The rows come from 4 hidden closed curves, with some noise, and rows from the same curve form a group. Each curve winds through 8 dimensions. The rows are also pushed far along 5 directions, which tell nothing about the answers.
In the rows, zero is written as 128.
Known rows, each followed by its group:
[122 149 134 103 116 123 148 110  86 112 111 147 114 147 116 115 143 157
 122] => (3)
[ 82 168 144  87 124  91 104 142  71  78 165  92 148 190 140 133 166 150
 123] => (1)
[103  80 121  87 177 129 103 149 137 123 168 120 105  98 148 167 195 158
 151] => (0)
[136 116 142 163 141 131 137 114 165 126 114 187 158  94 132 106  95 101
 146] => (2)
[124 162 111 125  52 125  99 166 140 123  83  21 190  69 138 119 137  61
 144] => (1)
[147 117  76 157 100 150 128 116 151 144 117  72  97  94 118 148 133 100
  90] => (0)
[115 166 113 121 112 149 117 113 142 115  96 108 109 124 118 109 119 146
 132] => (3)
[ 55 109 120 114 154  91 103 158  88 100 176 118 128 182 166 132 126 153
 132] => (1)
[ 99  94 111 122 187  95 119 113 128 120 178 165 110 142 152 128 137 171
 126] => (0)
[153 155 154 125 112 138 159 108 100 125  78 143 141 154 145  89  95 109
 101] => (0)
[129 136 163  87 142 110 132  87 105 100 149 140 105 174 126 123 158 165
 120] => (0)
[105 102 142  82 119 120 106 122 102  66 129  44 118 168 177 133 147 105
 101] => (2)
[137 107 166 116 116  93 126 133 101 117 153 162 139 164 153  96 100 132
 127] => (1)
[142 106 137 124 144 120 139 117 102 150 170 162  85 160 133 121 142 159
 109] => (1)
[123 157 155 129 114  90 143  78 106 145 130 159 114 156 127  84 113 181
 124] => (1)
[149  80 150 113 129 145 153 159 149 111  39 127 172 120 141 136  30 100
 159] => (3)
[123 185 150 119 158 155 119 136 119 154 161 193 116 110  86  99 200 175
 188] => (0)
[168 149 130 168 100 165 147 134 167 183  79 179 139  52  91  98 105 115
 166] => (1)
[102 131 116 141 111 104 118 131 110 125 149 145 118 153 154 112 103 139
  97] => (3)
[137 180 126 142 100 119 133  77  86 118 166 107  83 206 110 104 144 143
  67] => (0)
[163 164 113 195 136 206 157  79 172 168  95 173  93  54  93 154 175  97
  87] => (3)
[121  98 133 118 136 118 132 148 109 141 124 140 109 168 159 132  74 160
 110] => (2)
[131 119 136 132 148 117 118 141 142 137 125  99 161 126 171 152 119 108
 105] => (1)
[131 107  82 184 163 182 160 119 155 173  96 174  88  88 131 161 113 115
  85] => (1)
[121  78 133 117 130  98 138  67 103  76 168 129  74 210 162 140 116 128
  45] => (2)
[144 165 109 144  67 151 131  43 145 104 122 101  68  91  70 122 191 126
 102] => (2)
[123 116 127 123 138 162 111 137 122 133 147  81  98 118 141 125 183 106
 132] => (1)
[ 96  76 117 117 112 123 134 123  67  93 159 109  70 173 137 127 143 137
 113] => (3)
[181 155 134 146 131 150 134  83 165 161 130 146 120  62 113 124 190 116
 110] => (1)
[139 139 118 150 155 144 157  79 133 137 119 139 105 117  87 142 155 148
 132] => (2)
[141  87 143 154 156 154 138 107 152 138 153 191  93 112 119 119 138 118
 141] => (3)
[157 104 113 158 146 164 169  94 130 151 113 200  77 121 121  96 107 123
 105] => (0)
[127  95 122 125 102 102 118 122 140 116 131  98 125 117 129 141 108 140
 132] => (2)
[158 198 148 129  48 131 137  81 136 115  67  72 144 116  93 125 125 118
 107] => (3)
[129 106 113 136  84 143 117 131 143 105 112 100 111 115 138 133 103  93
 102] => (2)
[ 60 137 149  92 108  81  81 175 105  82 144 111 179 149 174  94 112 133
 168] => (3)
[163 155 128 114 110 130 121  65 155 119 155 103  97 109  89 135 202 131
 110] => (0)
[158  97 171 123 152 126 151 155 132 156 119 214 149 153 142 126  67 126
 137] => (0)
[115 137 139  65 109  90 100 141  94  86 164  52 148 147 122 150 197 138
 145] => (3)
[131 124 140 152 152 164 136  97 124 148 146 159  73 138 135 106 152 133
 112] => (1)
[173 126 135 121 104 154 130 130 131 134 130 103 108 122 102 151 151 116
 114] => (0)
[135 143 115 144 143 145 129 138 119 155 140 125 119 135 138 127 141 118
 103] => (2)
[132 137 115 128 138 127 107 120 174 159 164 161 114  75 104 135 181 148
 152] => (3)
[119 164 109 135 112 144 119 141 102 144 139 101 109 129 119 117 161 134
 121] => (0)
[104 105 125 123 161 124 108  87 150 120 174 127  85 107 127 132 189 159
 144] => (1)
[146  45 113  97 164 130 102 210 152 141 176  92 141 117 141 196 143  96
 149] => (0)
[166  91 156 129 180 126 114 129 182 167 182 173 123 105 127 157 152 138
 145] => (1)
[ 87 138 161 116 121  46 110 152  92 113 144 102 202 164 153  92  86 158
 181] => (2)
[115 139 149 125 162 122 115 133 118 142 203 188 128 106 105 129 225 143
 167] => (3)
[107 114 130 118 131 136 103 188 125 108 127  79 179  97 152 159 158  79
 151] => (3)
[ 90 127 142 123 164  98 133 101  93 123 185 217  94 174 124  85 141 191
 151] => (2)
[117 130  91 143 116 138 135  72 112 129 157  97  37 166 101 142 156 161
  76] => (0)
[ 97 175 149 105  83  83 105  92  84  93 166 107 115 185 140  62 150 150
 120] => (3)
[158  84 104 128 104 122 143 148 126 111 111  78 147 137 125 164  94  73
  98] => (2)
[125  87  90 107 111 125 116  88 124 109 177  85  36 141 102 157 178 164
 102] => (3)
[ 89 129 155 115 189  96  78 151 134 126 247 183 139 147 154 115 201 139
 160] => (1)
[182  83 130 124 148 138 162 136 157 151  98 189 137 106 103 132  77 125
 153] => (0)
[146 128 138 133  85 111 130 121 126 110 100  73 155 136 134 129  91 102
 112] => (2)
[177 174 138 140 110 155 134 146 151 176 102 172 150  85 112 102 123 115
 134] => (2)
[148 141 160 129 173 146 129  82 156 133 157 209 103 118 124 113 170 148
 124] => (2)

New rows, each followed by its group:
[160  68 105 133 160 107 132 102 141 129 204 162  82 157 116 142 132 140
 101] => (0)
[110 154 130 130 139 124 147  89 112 123 100 155 121 140 143  91 116 151
 118] => (0)
[153 132 145 125 117 155 154  88 139 113  79 143 108 130 106 115 101 131
 127] => (3)
[122 169 131  98 102 139 110 169 135 124  97  84 165  80  78 153 165 143
 197] => (3)
[118 125 153  95 107  99 123 112 114 113 128 133 125 137 138 110 131 157
 141] => (0)
[144 172 106 163 130 187 132 105 158 174 108 138  93  50  84 117 186 141
 152] => (2)
[154  83 144 143 128 150 152  56 132 109 119 137  58 157 159 151 113 118
  35] => (0)
[148 107 133 128  92 135 116 172 149 125 101  71 170  97 117 146 102  84
 161] => (3)
[122 126 138 137 136 114 130 106 139 133 138 172 133 115 150 104 133 120
 118] => (1)
[121 125 107 125 135 146 132 114 141 114  95  67 123 123 141 171 138 106
  92] => (2)
[130 123 124 136 122 139 128 121 119 117 130 119 122 129 154 113 137  94
  97] => (3)
[139 113 116 112  80 119 135 186  98 134  89  66 163 136 124 120  76 105
 157] => (3)
[ 98  94 141 133 173 117 141 121 129 103 113 157 132 182 167 153  61 137
 100] => (2)
[138 138 134 138 169 143 138 124 155 135  97 148 155 117 140 141 106 123
 122] => (0)
[119 130 112 131 114 139 143 121 133 124  77  91 121 137 113 141  85 137
 129] => (0)
[162 111 118  98 163 139  90 203 166 164 193 114 152  81  93 181 204 116
 185] => (0)
[130  74 126 128 128 110 128 130 152 116 126 137 130 129 137 125  75 120
 142] => (0)
[138 109  94 140 150 140 152  70 113 134 166 121  41 186 120 153 152 143
  47] => (0)
[163 113 128 123 143 143 135 125 157 119 119 127 139 119 124 165 131  96
 106] => (2)
[104 124 138 130  90 117 126 181 110 116  85  81 184 122 139 162  91 103
 142] => (3)
[132 150 137 119 122 144 129 140 102 110 122 111 137 141 118 105 142 116
 145] => (3)
[136 131 148 108 118  89 119 124 107 100 172 131 140 192 117  97 111 132
 141] => (0)
[106 179 124 153  92 128 130 127 111 131 106 149 147 111 125  84 121 121
 134] => (1)
[132 207 148 131 126 148 120 175 139 172  79 132 196  69  94  97 134 146
 219] => (2)
[139 155 171 103 142 124 135 139 133 119  97 192 172 133 119  77  87 147
 188] => (3)
[155  68 107 125 153 161 146  96 129 117 132 112  73 125 158 146 156  90
  65] => (0)
[146 127 124 133 140 152 114 134 155 114 145 113 130 118 119 157 154  94
 116] => (2)
[158 166 148  94 109 132 108 163 126 151 156 110 149 115  94 132 190 122
 163] => (0)
[106 129 114 133 162 144 134 120 112 126 162 181  83 166 117 132 144 153
 114] => (2)
[151 159 119 118 139 154 121 133 174 149 102  88 146  78  99 178 169 124
 140] => (0)
[113 121 142 102  90 109 136 172  92  75  85  95 185 167 114 119  61 106
 174] => (2)
[108 108 121 126 151 157 124 155 130 143 101 106 124 107 171 158 135 116
 110] => (0)
[ 80 162 123 122 100  98  83 137  91 116 204  86 107 164 123 107 185 153
 140] => (1)
[112 212 119 129 103 130 102 159 123 161 140 104 162  82  94 121 203 132
 168] => (3)
[ 88 107 168 128 191  87 133 105 130 112 159 221 131 203 160 105  66 173
 137] => (0)
[113 121 136 120 100 125 129  85 119  97 117 102  98 146 147 110 132 117
  98] => (3)
[101 129 110 134 100 128 140 140 124  94  64  77 169 115 116 137  90  96
 154] => (2)
[130  99 120 131 161 126 169 113 100 114  96 165 118 180 144 109  54 141
 109] => (0)
[102  54 132  98 184 108  85 178 128 109 231 144 121 141 154 112 171 124
 187] => (3)
[110 226 144 154  87 121 132 133 113 142  96 185 179 105 101  62 115 139
 166] => (1)
[126 142 113 137 142 151 140 114 155 144  89 119 128 108 126 138 124 118
 123] => (0)
[171 185 145 137  90 175 168 109 116 125  31 113 143 131  95 105  87 108
 122] => (0)
[137 147 122 136 166 145 127  99 153 130 133 130 120 117 126 146 162 131
 108] => (0)
[139  85 129 143 123 110 143 103 151 123 116 164 117 137 133 118  59 133
 119] => (0)
[130 100  99 120 115 103 117 189 133 136 134  84 171 106 113 162 112 113
 162] => (2)
[124  83 148 123 153  93 125 120 135 112 177 209 127 155 158 111 103 130
 117] => (2)
[ 99  71 115 127 171 132  86 130 175  94 205 129 105 105 145 174 190 101
 125] => (1)
[128  83 105 114  98 124 119 187 120 136 118  63 143 120 135 131  98  98
 157] => (3)
[131 137 126 144 131 113 111 124 136 144 190 171 115 127 111 100 148 144
 145] => (0)
[129  30  95 121 111 112 123 151 133 124 147  95 103 111 156 165 115 100
 104] => (3)
[130  91 112 150 165 159 136 139 143 154 116 123 105 106 137 150 117 133
 132] => (2)
[106 105 139 107 165 130 125 107 127 110 157 148  89 157 127 122 145 158
 148] => (3)
[154 120 144 126 135 133 145 107 140 126 115 132 117 150 101 147 102 144
 130] => (3)
[124 139 133 136 119 116 130 110 150 139 128 170 122 110 108 153 126 162
 126] => (3)
[119  15 134  93 160  88 111 173 136  87 152  87 171 118 174 151 109  92
 169] => (2)
[184 116 164 136 159 166 143 159 192 166  72 197 182  51 133 146  98  96
 156] => (0)
[127  81 147  90 144  86  98 194 161 112 132 102 205 122 158 164  84 111
 170] => (3)
[136 170 119 146 103 146 139 125 104 152  91  80 125 141 141 116 117 116
  88] => (2)
[124 108 127 172 139 165 160  56 102 140 131 160  30 172 147 103 117 144
  60] => (1)
[129  59 168 138 147  97 141 103 145 103 141 208 124 163 160 130  53 135
 110] => (3)
[154 152 141 150  80 138 129 129 137 156 102  98 130 127 117 122  99 112
 118] => (1)
[118  96 112 126 131 122  98 130 173 115 141 101 123 113 155 152 116 114
 110] => (3)
[105 161 143 123 139 129 104 125 118 134 191 138 119 109 102 121 233 138
 167] => (3)
[110 120  97 125 145 107 120 119 128 121 144 105 120 127 139 135 136 149
 117] => (0)
[136  65 139 121 173 168 143 113 122 121 150 153  63 161 148 156 143 120
  91] => (0)
[120 143 150 117 134 137 151 107  99 114 107 135 116 163 108 124 127 150
 138] => (3)
